The rows come from 4 hidden closed curves, with some noise, and rows from the same curve form a group. Each curve winds through 8 dimensions. The rows are also pushed far along 5 directions, which tell nothing about the answers.
In the rows, 128 means zero.
Known rows, each followed by its group:
[118 138  90 136 157 136 139  78 133  73 114 126 137 124 128 151 151 118
 187 150  75 100 119] -> Y
[142 130 122 123 160 116 158 105 136  85 113 121 125 127 112 102 131 112
 169 149  95 109 164] -> G
[111 156 137 127  86 150 103 125 178 136 150 165 172  88 171 169 112 150
 130 130 140 135 128] -> Q
[138 140 131 154  88 138 151 105  96 121 140 102 108 119 120 128 143 106
 176  88 126 141 136] -> Q
[129  68 100 109 154  78  76 121 174 111 113 124 103 186 181 142 123 134
 128 143  84  65 107] -> H
[147 112 109 170 101 154 142 118  59 177 159 153 154 142 126 124 157 142
 147 162 154 114 154] -> Q
[107 128 155 154  46 171  85 129 124 157 154 154 189  79 198 132 144 175
 104 133  88 112  92] -> G
[128 107 111 141 135 132 129 130  89 152 125 122 136 145 132 114 144 147
 112 161 111 113 121] -> G
[147  97 126 173 143 126 124 102 104 145 135 142 107 188 140 117 133 140
 130 152 118  72 129] -> Y
[127 143 149  96 179 100 155 140 177  68  85 117 112 101 118  95 101 107
 133 165 111 116 154] -> Y
[157 120  95 141 109 133 171 119  51 162 146 127  72 177  78 118 159  95
 169 127 182 149 179] -> Q
[125 144 158 138 176 106 161 143 107 143 117 123 121 126  95  87 113 116
 129 170 165 141 168] -> H
[117 169 107 170  65 193 148  75  68 153 152 134 150 106 125 142 173 161
 152 129  95 145 121] -> G
[142  69  64 127 166 117 141 126 142  88 138 120 133 192 119 157 134 101
 168  98 112 110 130] -> Q
[124 155 116 154 105 162 126  79 113 129 138 148 137 119 139 145 141 146
 147 139  90 114 109] -> Q
[144 181  87 143 161 162 179  69 101  63 126 125 118 105  68 148 150 125
 188 162  96 131 141] -> Q
[140  68 110 135 117  98 120 131 123 139 135 114  99 193 153 121 131 102
 152 103 118 102 138] -> Q
[132 194 210 121 143 143 158 112 120 104 123 142 106  77  65  64 129 138
 115 113 151 157 161] -> Y
[127 100  62 140 134 134 148 113 116 111 119 111 125 159 142 161 145 103
 168 142 106 107 117] -> Y
[133  89 116 146  97  96 103 148  62 208 137  72 111 173 118 139 156 121
 123  66 172 157 119] -> H
[130 191 176 140 116 129 126 109 120 140 120 132 134  66 128 104 111 152
 127 175 110 136 140] -> Y
[140 105  99 141 208  88 151 109 119 103 125 111  96 182 124  87 106 163
 125 213  75  84 142] -> G
[115 119 118 138  87 172 123 124 130 166 137 175 194 123 165 139 144 137
 126 144 123 117 141] -> Q
[104 128 138 118 111 117  65 154 154 142  98 120 147 107 165 164 132 129
 104 147 101 121  88] -> H
[143  76 140 117 102 110 122 169 114 152 149 106 123 147 126 118 126 102
 111  36 182 149 116] -> H
[115 168 126  93 104 162 118 126 151  75 118 138 163  57 100 168 156  97
 164  91 109 165 117] -> Q
[124 119 175 122 101  89  76 175  97 195 145 120 114 117 132 121 111 120
  94  99 181 164  99] -> Y
[137 122 170 114 124  99 124 151 134 115 116 102 131 100 117 101 126  95
 145  92 131 142 147] -> G
[115 118  92  94 189 130 139 141 171  84  90 116 158 124 122 144 125 130
 103 143 107 118 111] -> H
[138  87  53 168  46 190 144 125  65 182 151 126 143 175 144 187 177 112
 145  83 154 131 111] -> H
[145  92 140 155 210  88 153 126 104 151 117 105 113 201 100  66 116 157
  95 157 127  94 161] -> Y
[129 100  45  99 142 141 167  98 130  81 141 122 110 168 116 145 151 114
 166  87 117 133 128] -> H
[122 174 186 139  82 150 127 152 112 142 140 130 171  43 107 140 125  96
 142  80 178 183 122] -> Y
[145 132 109 141 144 145 194 118  85 108 125 105  72 171  68  98 144 104
 146 118 129 146 164] -> G
[126 176 169 111 110 127 130 132 152  88 138 118 116  72  94 137 113  96
 157  67 145 178 126] -> G
[136 105 169 137 153 101 115 150 137 118 100  90 107 147 120 102 123 126
  94 101 115 107 116] -> Y
[122 128 173 122 114  78 100 162  84 204 144 108  94 137 105 105 122 115
 114  93 205 182 140] -> H
[142 110 186 114 222  62 137 153 148 130 114 111 101 160  99  49  80 153
  70 145 149 114 157] -> Y
[158 180 155 135  91 148 165 109 100 115 107 106  93  80  86 119 145  97
 163 108 147 148 161] -> H
[123 129 127 117 118 140 152 147 134  92 107  92  98 138  99 124 142  95
 130  83 109 154 130] -> G
[118 136  95 106 185 122 150 126 126  92  93  99 114 140  84 133 144 111
 131 134 109 141 121] -> G
[134 148 126  99 105 125 118 112 160 108 122 132 116 103 145 131 123 136
 137 128  98 125 135] -> H
[111 116 117  85 145  92  77 150 146  94 112  97 101 131 115 153 134 104
 129  92  96 152  77] -> H
[132 139 136 156 105 181 149 112 112 152 155 177 155 134 124 124 137 143
 119 131 150 125 145] -> Y
[148 144 173 136 189  89 153 135 126 105 109 108 105 112  92  95  92 104
 133 141 166 121 141] -> Y
[117 151 200 118  49 137 101 164 149 140 119 126 149  53 154 124 125  98
 126  79 142 159 125] -> Q
[127 119  75 156  51 168 110 116 107 169 183 144 178 135 154 198 155 145
 166  98 140 150 128] -> Q
[115 126 146  92 132  91 103 139 170  87 103  91 101 119 126 136 130  90
 151  72 110 146 117] -> G
[136 180 205 128 157 131 169 120 145  89  94 116 121  79  87  62 121 128
 124 141 116 130 178] -> Y
[120 148 150 153 110 153 107 116 114 167 134 152 150 125 141 121 133 172
  91 159 103 118 119] -> G
[140 167 169 137 168 133 192 128  83 105 133 115 109  93  59  64 121 127
 129 137 165 159 160] -> G
[126  75  97 134  99 115  88 169 106 180 151 119 151 156 158 167 126 122
 112 106 146 140  91] -> G
[149 123 185 144 125 107 101 162 110 196 140 144 131 145 113 103 103 133
  82 128 163 137 141] -> G
[110 139 112 106 118 163 149 150 146  72 103 104 132 102 109 145 146 103
 126  98  96 155 109] -> G
[108 168 183 150  85 153  98 154 159 170 127 130 202  62 162 155  95 153
  80 113 127 154  96] -> Q
[141 111 161 127 137 100 169 152  93 126 116  89  75 142  90  75 132  81
 142  85 183 148 161] -> Y
[116 194 164 109 123 156 144 134 160 118 119 143 168  61  94 140 114 113
 129 102 151 182 146] -> Q
[109 163 176 113  45 128  80 178 116 191 125 107 144  66 140 147 128 122
 100  96 145 195 110] -> H
[129  87 143 106 162  66 106 164 131  83  96  66  77 139 116 113 132  86
 138  96 126 120 103] -> Q
[125 139  96 136 159 154 140  92 197  73 123 176 180 121 170 147 105 154
 151 212  47  71 141] -> H
[132 121  55 139  77 179 176 107  90 121 156 135 114 156 119 155 157  99
 182 110 117 151 140] -> H
[121 126 138  99 205 103 144 128 181  73 101 117 125 130 115  94 105 144
 101 142 105 109 134] -> Y
[110 129 135 110 146 115 140 163 111 133 122 129 101 134 108 106 120 101
 121 150 151 158 134] -> H
[142 167 178 165 149 117 148 124 114 157 129 113 134 112 103 105  90 144
 111 141 143 139 143] -> Q

New rows. What belongs after each?
[173 148 118 156 131 125 156  80  84 144 150 124  99 153  81 126 132 132
 167 119 142 127 167] -> H
[142 146  93 126 155 124 181  96 116  68 136 109 104 118  92 124 128 103
 196 130 118 140 151] -> G
[113 159 185 165  77 188 126 146 133 154 109 142 193  62 155 135 135 144
  85 130 140 121 114] -> Y
[103 120 121 147  63 158 135 137 113 162 132 109 128 126 162 153 142 114
 121  70 158 149  99] -> Q
[129 125 140 167 108 121 130 112  89 166 168 122 144 125 152 108 120 165
 138 142 131 126 132] -> G
[124 123 160 127 124 111  84 165 126 164 134 133 148 112 135 143 107 126
  92 113 158 144  92] -> Y
[118 145  89 111 140 168 135 105 195  71 120 185 154 114 155 169 121 133
 140 180  96  93 128] -> Q
[141 115  99 144 105 136 140 120 118 150 145 131 151 150 134 144 136 125
 162 134 120 128 166] -> Q
[136 113 169 127 132  86 100 156 116 142 163 116 112 130 110 119 103 117
 123  67 176 160 109] -> G
[113  64 130 121 131  82  75 147 159 118 123 109 127 156 184 136 127 117
 129  99 107  92  90] -> Y
[142 143 110 147 145 139 167  75 104  96 156 142  95 143  98 128 136 121
 179 118 153 122 141] -> Q
[ 95 124 144 138  96 164 105 126 178 133 116 166 187  99 210 141 118 148
  95 145  98  89  92] -> Q
[117  95 205 108 141  49  78 182 147 167 101  87 113 136 146  83 102 108
  88  84 146 137 122] -> Q
[154 180 111 155 120 157 171  81 118 127 154 162 110 133 104 139 108 134
 166 171 121 134 170] -> G
[129  79 142 109 151  63  42 142 168 162 122 122 132 161 175 140 111 162
  84 117 127  89  94] -> H
[144 132 116 150  58 177 139 131 115 168 149 149 161 117 141 165 137 123
 129  99 161 140 137] -> H
[155 152 161 153  73 134 109 114 101 175 152 123 141 101 120 140 130 140
 133  84 154 144 136] -> H
[121 128 170 108 106 101  83 163 135 101 120  87 150  61 132 125 130 116
 130  89  94 151  89] -> G
[112  87  57 143  98 150 114 125  89 148 167 119 115 186 140 179 156 137
 129  85 125 143  71] -> G
[123 114 133 160  48 152  90 137  88 185 151 140 149 130 157 158 155 117
 139  99 135 137 107] -> Y
[111 129 104 156 111 181 149 113 116 125 157 155 184 109 157 133 138 171
 119 153 111 118 112] -> G
[127 168 117 141 142 174 135  74 156 119 137 202 175 113 141 143 122 169
 132 196  95  93 143] -> G
[113 155 200 140  93 117  88 140 145 199 136 154 145  97 173 111  96 163
  81 145 161 132 128] -> Q
[129 123 104 129 139 125 148  91 110  73 143 106  99 140 105 122 153 119
 183  90  97 130 121] -> G
[134 119 188 158 103 107  76 142 141 173 175 156 179 105 169 127  97 167
 112 124 159 116 124] -> Q
[116 151 179 110 187  96 117 129 161  96  74 118 116  98 128  84 116 138
 103 189  95  98 134] -> Y
[150 181 163 140  99 129 135 121  85 181 126 135  93 108 102 104 121 136
 122 167 150 150 163] -> H
[120 118 193 122  85 125  77 176 158 168 149 165 163  90 179 117  92 142
  74 121 152 130 106] -> H
[147  93 113  95 192  66 143 152 146  73 121  93  82 159  91 117 104  74
 163  98 144 136 141] -> G
[146 138 157 142 149  97 121 136  82 181 148 138  98 141  97 103 103 130
 113 148 179 144 134] -> Y
[109 127 172 124 107 127 108 156  98 138 127 105 150  82 122 104 150 128
 107  84 144 154  99] -> G
[117 123  59 129  45 171 104  96 122 127 149 134 132 142 157 207 170 105
 184  76  91 140  93] -> G
[144 152 162 179 121 130 134  93 126 157 144 145 155 114 158 107 100 171
 134 188 100  92 157] -> Q
[106  99 110 113  81 157 114 140 118 147 137 141 116 151 151 134 162 128
 102  86 143 139 101] -> Y
[ 98 124  72 131 114 177 109 116 193 126 121 159 201 138 189 201 120 153
 105 146  64 106  85] -> Q
[126  81 133 118 128  69  41 159 152 169 134 119 135 164 168 157 105 133
 106 113 107 114  91] -> G
[121 122  87 142 143 165 175  98 146  82 130 143 151 141 147 121 133 149
 145 167  77  95 145] -> G
[139 114 140 135  72 128 111 143  88 168 165 141  99 143 123 133 134 100
 140  77 176 158 120] -> Y
[103 120 124  73 115 102  90 145 171  87 124 112 119 107 144 136 132 110
 138  84  89 153 100] -> Y
[117 123  80 113  81 161 137 127 152  82 145 133 154  98 147 183 139  94
 179  83 119 149 108] -> G
[118 162 117 147 118 165 134 113 129 161 127 158 149 122 145 150 119 157
 102 178 130 123 125] -> Q
[136 133  97 130 110 123 127 109  89 117 151 118 110 113 121 146 140 117
 177 128 121 141 111] -> G
[142 112 143 121 132  80 127 145  96 155 130  75  90 150  82 121 138  93
 149  49 194 169 147] -> H
[108 156 157 119  48 165 125 163  96 135 110  91 142  55 115 138 167  96
 128  65 137 188 104] -> G
[126 156 180 116 138 121 126 149 100 152 115 114 118 108  70 106 129  97
 108  72 169 182 120] -> Q
[144 156  92 154 115 180 176  78 121 124 165 196 142 129 135 139 118 144
 162 188 133 108 163] -> G
[121 159 125 105 115 140 128 114 174  43 106 109 121  71 131 159 130  98
 168  97  83 133  98] -> Y
[130 165 107 133 100 189 161 102 135  95 147 154 157 100 108 157 138 124
 156 104 117 151 132] -> Y
[109  84 190 109 129  64  66 192 177 164  97  84 134 149 162 113 106 118
  80  79 125 132 118] -> G
[ 93 156 165  87 130 120  91 170 155 126 122 131 156  70 125 134 113 126
  91 112 143 179  92] -> H
[141 187 149 158 119 175 193 105  99 131 128 143 119 112  89  92 126 143
 128 170 121 141 177] -> G
[114 139 111 133  48 179 143 135  82 137 123 101 133  95 122 147 182 100
 150  77 124 171 113] -> G
[112 129 118 109  74 153 110 158 162 117 130 133 165  93 162 163 124 115
 129 109  96 151 110] -> H
[137 206 190 151 105 158 139 128 114 194 126 180 157  67 121 104 102 163
  94 218 161 138 179] -> Q
[105  81 131 118 141  83  76 170 140 158 137  98 169 144 154 138 117 142
  98  92 120 142  91] -> H
[146 178 153 170 109 148 184  94  98 149 152 122 113 127  94 101 114 137
 160 128 138 155 186] -> G
[173 176 153 160  95 140 156  90  66 161 155 121 103 110  70 121 136 125
 164  94 171 158 168] -> H
[128 111 137 103 132  92 113 124 125 133 136 118  86 163 107 118 133  95
 151  65 147 151 136] -> Q
[126 125 129 127 175  76 111 121 141 121 113  95  88 162 129 113 108 146
 123 161  83 115 125] -> G
[144  98 113 107 163 103 162 144 128 112 103  98  94 159 102 109 131  93
 132 104 166 124 154] -> H
[114 147 113  86 182 117 178 145 111  74  97 113  63 129  64  99 136  71
 149 143 148 168 142] -> H
[146 141 141 116 192  82 151 115 175  85 119 114 103 143 101 109  88 115
 156 139 121 124 175] -> Q
[131 186 115 146  95 175 163  84  62 161 147 153 114 104 107 111 144 158
 132 177 123 150 141] -> H
[139 126 154 131 152 115 140 165 102 133 128 108 124 123  91  98 114 124
  98 129 144 151 127] -> G
[140 137 114 131 141 138 149  92 154  92 121 151 152 120 140 122 126 131
 169 172  79  93 165] -> G
[118 119  91 134  87 182 162 111 102 140 158 144 125 155 128 128 159 142
 119  87 144 144 127] -> Y
[142 109 159 108 210  67 118 160 101 126 105 105  97 137  84  72 112 125
  93 166 137 121 124] -> G
[121 137 154 131  94 124 117 164  69 159 152  90  91 118  85 130 139 109
 109  47 185 200  87] -> G
[111 126 116 135  73 165 107 151  96 185 135 145 147 121 146 160 149 130
  94 120 162 149  96] -> H
[123 138 186 131 131  99  82 137 153 118 143 124 175  70 150 112 103 156
 120 124  98 127 107] -> G
[126 195 124 135 123 168 160 104 141 121 132 157 156  86 107 154 113 131
 145 155 134 153 149] -> G
[153 107 115 181 126 121 132  84  67 166 194 146 149 158 135 110 126 171
 161 144 124 106 141] -> G
[148 201 161 163 108 171 140  68 105 143 140 181 135  78 122 116 121 172
 131 195 116 106 146] -> H
[119  95 119 121 178 103 113 128 168  95 104 121 169 134 162 111 123 152
 120 173  60  79 124] -> G
[118 173 176 112 194 116 135 123 171 105 105 158 144  81 125  88  87 161
  91 200 130 110 142] -> Y
[130  79 137 152 136  83 100 159 107 168 145  96 126 165 162 102 106 161
  94 148 112 112 111] -> G
